The same things were measured in two ways. Each way mixes the same 10 hidden numbers, adds some noise and spreads widely along 6 directions of its own, which tell nothing about the thing.
(in the rows, 128 means zero)
Some things both ways: the first way, then the second way.
[176 153 154 146 134  55 120 128 108  88 117 134 157 108 143 114  98  98
 114 135 158 161 150 128 126 125 147]
[170 159 143 160 128 133 150 128 114 134 127 204 177 133 150  42 116 158
 132 219 120]

[165 139 144 176  85 151 211 215 119  94 217  98  86 101 135 173 126 205
 181 147  90  78 123 105 142 115 149]
[126 124 119 186 117  86 101  79 141 159 168 152 167 174 135 107 134 131
 133 160 125]

[131  89 172 150 120 114 134 193 115 136  65 127 143 147 121 144 124 121
 147 187 169 165 131 146  95 137 142]
[135 134 121  72 111 102 110 140 154 151 150 126  74 181 116 112  99 160
 129 117 108]

[ 87 108 133 150 124 185 123  73 233 131 141  75 135 111 114 110 118 174
 158 121 172  92 109 135 105  92 118]
[ 63  87  79  82  96  85  88 106 177 100 167  84  77 126  73 154 188 144
  62  99 184]

[137 129 106  85 103 104 154 144 170 137 129 122 190 176 142 112 132 101
 147 152 136 100 146  98  71 138 104]
[130 139  94 131 129 149 122 144 149 114 137 155 128 122 127  99 136 153
 112 139 125]

[ 79 107 118 119 124 198 104 144 132 158  46 150 103 127 157 211 148 149
 169 131 106  87 141  85 148 106 158]
[155 127  95 136 123 138 121 156 165  95 162 179 156 117 102 151 162 143
 132 153 156]

[179 160 167 108 107  83 140 200  96  97  50 122 143 121 169 176 144  67
 128 145 131 112 164 107 125 167 137]
[127 136  94  99 148 123 144 165 162 145 125 158 152 165 165 146 138 172
 156 120 157]

[136 111 134 114 122 162 151 154 156  70 122  83 139 139 130 163 103 136
 139 152 116 110 114 137 104 116  88]
[113 140 121 106 150 139 176 190 177 153  57 162 122 137 150 116 122 175
 177  90  68]

[173 143 185 129 148  99 151 202 102  64  49 130 165 101 141 162 123  81
 139 176 144 152 153 112  74 115 128]
[151 129 113 105 121 156 104 134 129 135 130 177 129 126  94 147 129 153
 126 178 103]

[ 93 111  93 138  82 155 142 102 144 157 152 153 133 157 139 109 149 138
 163 114 153  63 140  87 102  99 139]
[ 97 104 107  97 123 125 125 135 163 149  99 154  98 165 114 139 161 158
 106 109 121]

[120 111 127 115 141 118  95  89 164 101 109  98 149 134 119 127  85 127
 114 132 128 148 136 154 131 122 112]
[127 132 107 107 122 139 119 153 152  98 100 139 104 105 106  97 132 150
 104 127 111]

[133 178 136 105 150 115 102 105 166 114 115  85 145  98 145 131 133 102
 116  96 116 122 114 145 165 131 119]
[ 90  71  68  60 102 121  73 117 156 128 198 103 142  97  34 216 219 136
 113 147 133]

[ 92 115 137 180 124 150  94  71 162 136 149 119 100  73 134 142 102 177
 153 118 198 146  99 131 181 119 164]
[105 119 118 112  99 124 128 146 172 127 104 153 114 147 128 138 144 135
 112 105 114]

[155 138 105 136 122 124 161 181 137 150 171 143 140 120 145 166 127 194
 147 144  83  84 136 110 126  94 182]
[111 102 114 151 111 143 105 113 146 112 168 162 134 106  94 103 162 134
  63 151 135]

[152 150 151 151 150  96 101 112 130 101 114 115 149 115 140 123 105 113
 117 131 168 171  94 145 149 116 140]
[102 151 125  66  88  94 141 126 137 163 112 139 129 196 132  95 170 158
 100 159 129]

[120 132 167 177 160 111  69  57 147 129  61 147 141  86 146 107 111 131
 124 116 205 155 142 148 151  90 172]
[144 105 128  59 130  90  89 133 132 109 167 148 100 115  74 147 123 173
  63 190 187]

[150 125 141 164 123 128 143 166 103 108 146 129 106 121 147 172  96 182
 158 149 110 142 128 125 172 112 158]
[147 111 104 102 121 104 109 157 171 131 121 157 125 161  98 124 148 142
 138 125  98]

[118 118 197 137 136 165 119 186 131  75   4  83 139 109 125 159 119  70
 140 148 146 159 123 142 102 103 116]
[114 163  88  31  81 104 119 114 139 159  88 111  70 189  96 182 144 165
 165 162 100]

[132 170 124 149 102  82 132 104  88 146 148 175 128 124 148  79 174 105
 162  92 144  87 176  83 143 114 158]
[139  84 113 155 146 100 161 135 162 145 144 191 180 169 126 137 181 150
 159 149 136]

[167 162 120 109 123  85 182 168 109 113 181 138 150 170 157 133 133 118
 153 168 102 136 110  89 107 155  83]
[133 127 117  92 126 103 103 157 159 157 142 150 146 199 119 145 150 145
 108 111 126]

[107 117 106 141 122 152 139 129 160 157 176 137 125 117 131 151 144 200
 173 139 136  87 120 108 135 106 155]
[119 110 132 127 129 121 145 148 161 131 143 163 135 136 125 118 140 153
 113 123 128]

[131 130 120 168  87 126 181 170 117 142 203 126  97 113 129 140 104 167
 149 137  86 116 131 104 129 132 143]
[135 145 120 145  75 115 106  97 148 140 134 159 112 174 120 101 133 124
 137 154 118]

[151 127 156 126 117  97 157 170  84  95 130 120 118 144 125 129 145 100
 127 155 118 131 141 148 120 159  90]
[146 175 153 148 150  78 129 114 121 165 135 141 123 218 189 117  61 163
 121 132 170]

[138 140 115 115 130  88 116 139 111 114 158 112 108 116 115 161 121 133
 127 128  71 138 144 122 165 156 126]
[ 98  80 116 112 135  98 137 147 168 126 113 128 143 151 142 114 160 133
 104  78 143]

[121 131  71  73 112 112 116  75 140  88 167 103 167 186 143  89  74  86
  99  98  89 134 117 143 144 128  66]
[ 97  98  72 117 127 112 110 124 159 102  75 127 102 170 129 119 168 138
  60 101 139]

[130 159 106 112 112  54 138 114 125 172 166 146 151 136 138  78 129  90
 108 114 101 130 161 120 123 166 122]
[152 141 130 111 119 135 159 158 156 133 126 174 120 140 137 117 118 153
 173 139 127]

[115 115 174 177 139 147 114 139  87 111  60 150 108 104 152 155 119 111
 130 148 183 166 103 141 140 115 142]
[107 137 139 121 112 109  94 115 151 146 115 148  79 201 132 178  97 146
  50 102 146]

Other things, the second way, with their names:
<45>: [169 174 104 100 100 133 116 141 134 137 134 168 148 159  90 131 158 152
 161 200  99]
<358>: [145 109  92 117 129 183  69 132 137 108 144 145  74  89  62 161 115 149
 113 137  98]
<22>: [101 200 125  67  97 130  98 132 108 106  98  81 109 121 130 124 109 149
  63 140 147]
<291>: [123 145 102 111 104 157 102 126 136 123 118 139 105 128 112  87 141 141
 111 138 120]
<84>: [141 117 148 155 121 127 132 134 144 154 197 180 172 140  99  84 165 141
 131 151 123]
<349>: [102 101 130 105 141  71 162 140 169 110 130 130  78 201 181 142 117 155
  49  67 220]
<229>: [117 185 162 157 119 122 105 115 127 151 115 140 116 161 141 107  84 152
  95 126 123]
<278>: [161 138  97 123 131 114  96 133 122 115 180 135 187 154 112 123 166 133
 112 166 167]
<158>: [168 178 132 130 119 160 101 121  96 135 159 157 151 107 120  69  96 152
 138 209 113]
<499>: [130 167  58  94  64 163 136 145 185 122 190 136 102 154  76 105 225 138
 201 125 124]
<29>: [ 90 150 161 117 118  91 138 117 129 161  91 155 137 169 148 118 114 167
  63 156 122]
<96>: [112 174 149 107  95 117 133 128 130 126  99 144 120 157 145 110 123 144
  71 147 148]
<469>: [ 65  59 162  77 190 100  88 164 152 152  85 102 100  73  86 156  73 180
  44  64  60]
<169>: [149 145 156 116 120 133 117 134 126 160 168 169 149 130  80 127 134 159
 137 177 105]
<24>: [164 109 109  97 118  83 128 130 150 156 191 155 156 155  99  94 154 154
 195 179 129]
<220>: [134 111  94 143 122 147 101 130 157 146 149 155 135 160 103 145 160 129
 146 109 105]
<259>: [155 213 111  91  81 160 112 115  97 139 108 146 125 173 110 132 144 143
 144 202 123]
<364>: [152 146 115  49  92 107 116 128 126 166 128 155 122 191  96  99 167 156
 160 189 127]
<311>: [106 152 154 148 124 143 109 123 132 166 121 155 150 146 104 111 149 148
 101 128  99]
<353>: [123 108 121 138 140 120 125 133 154 142 126 172 144 110 112 128 122 165
 131 159  93]
<391>: [140 140 105 119 130 100 134 139 144 123  79 160 129 201 160  96 140 151
  99 141 149]
<67>: [157 118 117  86 125 134 120 161 147 103 163 166 122 129  84 171 153 152
 104 147 169]
<303>: [157 181 167 122 143 180 135 185 129 147  76 192 144  59  96  73  86 179
 171 177  33]
<152>: [149 183  98 174  92 166  89 102 123  87 126 141 119 138 125  91 135 115
 103 150 154]
<378>: [110 139  95 177 112 126 164 134 180 129 113 165 162 172 160 112 180 131
 161 104 128]
<346>: [125 120  92 138 120 132 149 152 177 124 149 164 137 173 139 122 186 144
 136 104 154]
<299>: [155  69 120 118 142 111  91 108 128 115 196 164 121 109  88 126 119 153
  90 183 173]
<203>: [162 132 121 115 164 135  82 129 115 128 118 159  94 157 116 177  73 168
  90 154 146]
<95>: [136 110  99 151 109 107  83 118 165 103 166 159 133 148 114 121 147 126
  80 135 172]
<476>: [136 161 127 132  97 167  87 122 119 136 134 155 150 112 101 139 118 131
 110 170  85]
<347>: [107 136 146  82 139  84 122 154 153 169 152 106 132 162 132 141 113 162
 144  86 131]
<177>: [120 130 148 130 128 108 144 148 157 151 128 154 143 132 110  89 128 158
 136 130  68]
<465>: [105  92 144 180 130 134 116 112 151 131 127 174 127 128 118 130 125 134
  73 113 118]
<20>: [137 167 119  96 111 151  85 119 115 175 132 147 139 142  87 161 112 159
 142 184  53]
<263>: [135 136  94 106 111 133  90 147 154  91 167 132 123 106  76 134 163 144
 100 141 157]
<316>: [131 147 109 113 102 134 118 144 162 117 137 142 117 152  98 114 171 138
 125 118 141]
<94>: [112 170 138 165  86 182 138  99 127 147 152 169 142 124  78 134 187 137
 149 167 112]
<128>: [105  94 119 118 142 159  81 138 135 139 123 153 143 100  95 121 142 148
  69 127 108]
<10>: [145 129 145 174 100 173 132 116 135 127 183 206 150  90 106  84 128 139
 112 187 108]
<252>: [152 109 106 111 109 112 101 109 126 112 187 161 132 128 121  89 126 146
  88 197 169]

Some of these things the first way, each followed by its name:
[136 120 182 153 104 146 126 207 108 129  16 139 134 135 145 178 176 107
 193 160 185 107 147  84 109 111 177] : <20>
[180 164 153  93 160  76 127 218 157 125 100  79 148 109 116 204 135 145
 148 165  46 134 156 115 136 152 150] : <22>
[150 115 136 115 144 133 138 143 151  75 128  87 142 161 104 144 113 136
 135 161  97 128 118 137  93 107  82] : <469>
[ 81  77 131 118 136 203 111 125 150  98  78 113 122 127 125 185 129 145
 153 155 172 115  95 139 120 111 104] : <346>
[142 142 158 147 151 103 103  93 167 120 110 112 137  96 137 130 118 155
 138 133 157 135 148 142 149 121 147] : <263>
[158 163 124 139 117  95 120 112 109  99 185 101 101  94 157 132  95 145
  96  84  94 120 125 173 224 143 146] : <378>
[118 112 129 134  98  96  95 145  95 158  81 148  99 122 121 160 146 131
 140 115  99  97 211 117 163 144 186] : <152>
[153 136 141 141 160  89 133 113 115 102 162 131 132 120 118 119 126 137
 107 153 138 147 110 157 116 127 107] : <84>
[141 132 131 146 137 100 113  91 114  87 158 116 120 117 130 116  88 122
 100 120 134 159 111 163 160 129 111] : <364>
[132 123 128 144 123 144 152 165 154 143 206  93  82 116 110 184 157 226
 177 156  96  87 113 132 166 147 136] : <347>
[130 112 160 142 154 106  85 128  86  93  47 139 129  93 128 149 104  95
  85 130 143 160 150 178 144 115 150] : <299>
[114 128 101 147 130 102 112  90 144 177 169 157 143 104 143 108 114 160
 109 117 158 123 114 147 145 118 174] : <10>
[150 122 156 169 117 121 140 161 100 122 127 125  89 119 124 163 137 159
 139 145 110 110 149 136 143 126 152] : <229>
[111  96 143 151 152 168  97  83 126  75 111 116  94 122 104 156 138 150
 131 137 162 114 101 151 130  97 103] : <311>
[139 118 134 140 134 128 128 128  87  92 139 149 119 108 150 142 122 172
 130 122 133  97 155 171 182  99 154] : <203>
[126 126 164 113 147 127 110 196  98 109  24 130 123 115 116 195 161  97
 153 157 102 129 163 103 113 122 144] : <259>
[118 143 143 126 153 112 121 124 157 122  98 117 148 117 118 141 122  96
 143 157 136 171 111  90  83 135 100] : <96>
[153 136 174 137 153 122 183 190 130  96  95 131 149 131 108 145 171 114
 173 196 131 123 138  81  18 106  91] : <169>
[118 104 161 174 118 169 123 156 118 101  75 126  90  93 153 208  91 155
 150 154 148 144 120 115 151 116 157] : <95>
[ 97  92 137 137 116 154 127 108 207 160 127 104 151 130 118 113 146 173
 159 149 199  89 128 152 103 120 139] : <499>
